The groups are shells around one centre, one inside the other: the same stretched ball of 6 dimensions in 8 sizes.
Known rows, each followed by its group:
[ 20 -43  19 -19 -25  17  28 -31 -11  17  53 -26  57  20]
K
[-24   8 -26   0  10  12 -31  -2  11  -8 -17  28 -32   7]
M
[ -4 -27 -31   1 -28  24 -20  15  27 -23  -7 -13  24 -18]
W
[-12   5 -17 -19  23   2 -36 -10  -8   1   0  27 -51  33]
D
[ -7 -22   0   0 -10  18  -1 -19   5   9   2   2  19  11]
A
[  0   0 -34  -6  22 -30 -68  40  20 -57 -47 -12 -79   1]
K
[ -6 -12  11  27  -3  -1  24 -15   9   6 -26 -12  29  -5]
M
[ -1 -11 -40 -10   7  -7 -57  32  17 -39 -31  -9 -47   3]
M
[ -1  -2  26 -16  -2  21  48 -58 -28  40  70  17  38  30]
D
[ -4   4  -7  19  10  -1  29 -11  -7  16 -14  -2  16   5]
W
[-18  29  24  36   5  15  95 -54 -16  44  27  19  65  -8]
D
[ 13 -13 -10 -12   0   5  17 -10 -16  13  27 -12  16  21]
G
[ -5 -20 -14  -6 -25  20 -16   0  23 -27  17  -7  18 -15]
E
[  1 -33  23  12 -23  17  35 -32   4  18  10 -17  63   1]
K
[-17  -6 -11 -14   7  20 -23 -21  -3  14   5  29 -18  29]
E
[  4   0  -9  12 -12   1  28   1   9 -18  15 -21  31 -22]
E
[ -9   2 -20   4  31 -28 -60  23  15 -35 -64   1 -77  12]
M
[ -4  10  21  13   4   0  50 -35 -10  14  26   1  30   1]
X
[ 13 -42   6  15 -47  24  48 -12  15   1  24 -43  98 -26]
G
[  4 -30 -35 -32  -1   2 -76  24  14 -36  -9  -6 -51  20]
D
[-12  43  36   7  36  -3  79 -69 -45  54  53  36  11  33]
K
[  3 -30 -38  -5  -5 -13 -75  45  34 -59 -52 -27 -46  -9]
A
[ 13 -45 -38  -8 -13 -12 -73  49  35 -59 -51 -42 -31  -8]
M
[-25  12 -39  -3  19  -5 -74  24  26 -45 -45  24 -79  -1]
K
[-28  51  34  43  27   4 101 -66 -25  53  18  38  41   1]
E
[-13 -14 -12  10   1   3 -28   2  19 -12 -39   3 -13   2]
A
[ 11   9  17  20  14 -20  58 -20 -16  10   8 -22  26   1]
W
[-20   2 -12 -21   9  19 -35 -20   1   0  16  36 -35  25]
M
[ -1 -30 -20  31 -18  -5 -20  30  39 -38 -65 -37  16 -32]
G
[ -9  10  21  20   7   9  63 -45 -17  38  18  10  44   9]
X
[-26  37 -21   6  35 -11 -26   0   4 -19 -23  34 -66   6]
G
[-17   7  -5  -4  -3  22   8 -26   1   6  29  24   8   5]
X
[ 11 -33 -31 -26  -7  -4 -63  29  17 -43 -10 -23 -36   9]
A
[  2  11   9  36   1  -6  74 -18  -5  13   1 -19  55 -19]
D
[-10   0   6 -30   4  30  13 -50 -26  36  66  36   7  41]
E
[-15   4 -17  22   1   7   4   0  14  -5 -28   5   6 -12]
X
[ 16 -51 -20  -7 -21  -3 -42  28  24 -36 -28 -44   3  -3]
A
[  2 -14  -3  23 -22  14  47  -9   8   5   6 -23  67 -22]
X
[-30  21 -13   1  27  -2 -43  -8  11 -15 -28  39 -64  13]
M
[-29  10  -6  35  -1  15  18 -15  18   6 -32  19  20 -17]
K
[-14  22  13  -9  14   8  24 -42 -17  14  47  30  -5  19]
W
[-18   4  -3  -2  31 -20 -58   0  12 -25 -46  18 -77  21]
W
[ -9  17  21  44   9 -11  64 -25   0  12 -19  -7  38 -18]
G
[-35  28  -9   5  24  12 -12 -26   0  10  -8  50 -36  15]
D
[-13 -18   0  17 -10   6 -15  -5  26 -17 -31  -4   7 -11]
D
[-11 -17  -3  20 -14  14   9 -10  17   0 -20  -4  32 -10]
A
[  2   5  13  44 -10   6  96 -26  -6  29   5 -22  88 -24]
K
[-22  37   2   0  38   2  19 -38 -26  31  15  46 -31  33]
W
[ -5 -20 -45  -6  -6   6 -58  32  27 -37 -35  -7 -30  -5]
W
[ -3   1  18  27 -11  10  68 -33  -2  19  18 -10  66 -15]
X
[  4  14   4 -28  32 -12  -1 -25 -31  10  40  16 -43  43]
E
[ -9  16  11  12  32 -12  23 -29 -20  27 -13  17 -16  28]
E
[ -9  -5  19  -2  -9  33  56 -57 -21  49  55  20  58  21]
G
[ 23 -45 -26 -23  -1 -23 -72  40  18 -52 -32 -45 -46  13]
G
[-15   6  16  -9   7  14  14 -43 -11  18  36  27   1  22]
X
[-11  -2 -11  -3  18  -2 -25  -7   0   0 -21  14 -34  22]
A

New rows, each followed by its group:
[ 14 -35  -7 -37 -21  27  -2 -21 -12  10  63  -8  28  27]
E
[-21  17  20   5   1  32  61 -63 -21  50  52  38  46  17]
D
[  9 -38  -5  22 -27  -1   1  15  30 -28 -33 -45  41 -27]
D
[  2 -24 -46 -17   4 -16 -95  50  32 -65 -50 -19 -73   0]
W
[ -2   9  15  12  19  -5  45 -34 -22  31   8   5  15  21]
D
[-23  17 -27   3  18   1 -35   5  13 -18 -26  27 -47   3]
A
[-22   6 -30  12  14 -12 -64  27  35 -50 -63   9 -64 -14]
K
[  7 -35   0   2 -24  17  15 -11   7   5   9 -22  48   0]
X
[ -1 -10  -9  22  -3   2  20  -1   6   4 -24 -14  26  -6]
M
[-27  40   9  27  13   9  53 -38  -4  16  16  32  18 -12]
E
[ -3  -8 -19  -6  15 -20 -58  21  18 -43 -36  -7 -60   6]
X
[ 16 -30  18  10 -16   1  42 -20  -3  11  12 -35  58   1]
M
[ 10 -56 -35 -13 -26   5 -70  38  35 -46 -37 -36 -11  -4]
W
[-29  44  12  15  24  14  53 -52 -21  37  30  48   7  13]
M
[ 18 -32  19   5 -21   2  40 -20  -2   5  23 -37  59  -1]
M
[  1 -12  -9   1 -14   8   6  -2  11 -17  14 -14  22 -11]
X
[  7 -44  -1 -21 -21  17 -24 -10   8  -6  17 -15  16  17]
D
[-12  15  26  32  -8  19  92 -52 -10  38  35   8  79 -13]
D
[-22 -15 -21  22 -18  17 -24  10  38 -25 -42   1  11 -26]
E
[ -4 -34 -17  13 -23   6 -33  20  38 -37 -41 -25  11 -23]
D
[-17   7 -10  10   7  -4 -23   2  20 -28 -23   8 -27  -9]
D
[  7 -15  17  10 -19   9  49 -27  -1   7  32 -21  60  -8]
A
[ -3  15   0   7  10  11  58 -33 -25  37  33  11  34  15]
G
[-29  39  22  13  19  18  58 -62 -20  40  40  48  18  13]
D
[ -3 -32  17  -7 -20  23   8 -33   4  12  24  -2  37  13]
G
[-21  12   5  39  11   2  36 -21   5  19 -35  11  21  -7]
K
[ -8  -1  14  -7 -15  37  59 -55 -19  41  72  19  63  13]
D
[-20  22  11  30  11   8  55 -37  -8  30   1  20  31  -1]
X
[ -5 -30 -23 -26  -2   7 -74  11  18 -29 -15   3 -46  21]
M
[ -4 -37  12  -7 -19  16 -17 -20  14  -4   5  -6  18  10]
K
[-15  14  18  38   0   8  68 -36  -1  25  -1   6  55 -14]
M
[ -1 -37   2  -9 -30  30   2 -21  10   5  25  -8  45   5]
D
[ 17 -27  -1  21 -27   6  51  -2   7   0   6 -45  76 -22]
M
[  1 -26 -20  17 -12  -8 -29  28  33 -40 -50 -31  -1 -22]
X
[ -6  21  10  22  20  -6  55 -29 -18  26   3   6  19   7]
X
[-17  26  -6  17  19  -7  12 -11   2  -6 -12  16 -17  -4]
X
[  4 -19  -4  20 -25   9  30  -1  17 -12   1 -29  55 -26]
A
[ 13 -15  15   5 -16  17  75 -38 -21  37  50 -18  80   7]
D
[ -2 -18   0  36 -25  14  46  -8  18   4 -17 -25  72 -29]
W
[  8 -21 -16  30 -13  -6  18  18  18 -15 -40 -40  37 -24]
W
[-12 -23 -26  -4   4  -5 -78  24  30 -40 -56  -1 -56   6]
M
[ 28 -59 -16  -8 -43   7 -10  23  24 -35   7 -61  49 -17]
G
[ -2 -31   1 -25  -2   3 -55  -7  11 -21   0   0 -34  25]
G
[-14 -15 -26   4  -4  10 -40  11  23 -20 -35   4 -18  -2]
A
[ 13  -8  17  -5  -3   4  50 -33 -21  20  49 -14  41  14]
X
[-13  24  36  13  17  10  79 -68 -32  55  44  28  39  23]
D
[-14  19  21   1   8  25  67 -64 -31  55  58  34  41  25]
D
[ -5  -6  -2 -27   7  19  -4 -32 -19  22  42  23  -8  38]
G
[-21   7  -8   1  27 -15 -55   1  14 -25 -45  22 -71  15]
M
[  1   0 -28 -22  18  -7 -42  11  -3 -20   0   4 -53  23]
D
[-28  30   4  31  20  -2  24 -23   5   6 -22  26  -6  -7]
M
[-12  15  13  35  21 -18  28 -16   2   4 -38   1  -1  -4]
D
[ -8   3  -3  18  -3  -1  12  -4  15 -18  -8  -7  12 -18]
D
[ 26 -54 -22 -18  -8 -20 -64  39  19 -47 -35 -52 -29  10]
K
[ -2  16  13   0   9   3  46 -36 -19  18  44   9  20  11]
X
[  9 -26 -18   3 -10 -11 -29  25  24 -42 -26 -34  -7 -14]
X
[  3 -34 -31  -9 -11   6 -45  22  19 -24 -26 -18 -11   4]
D
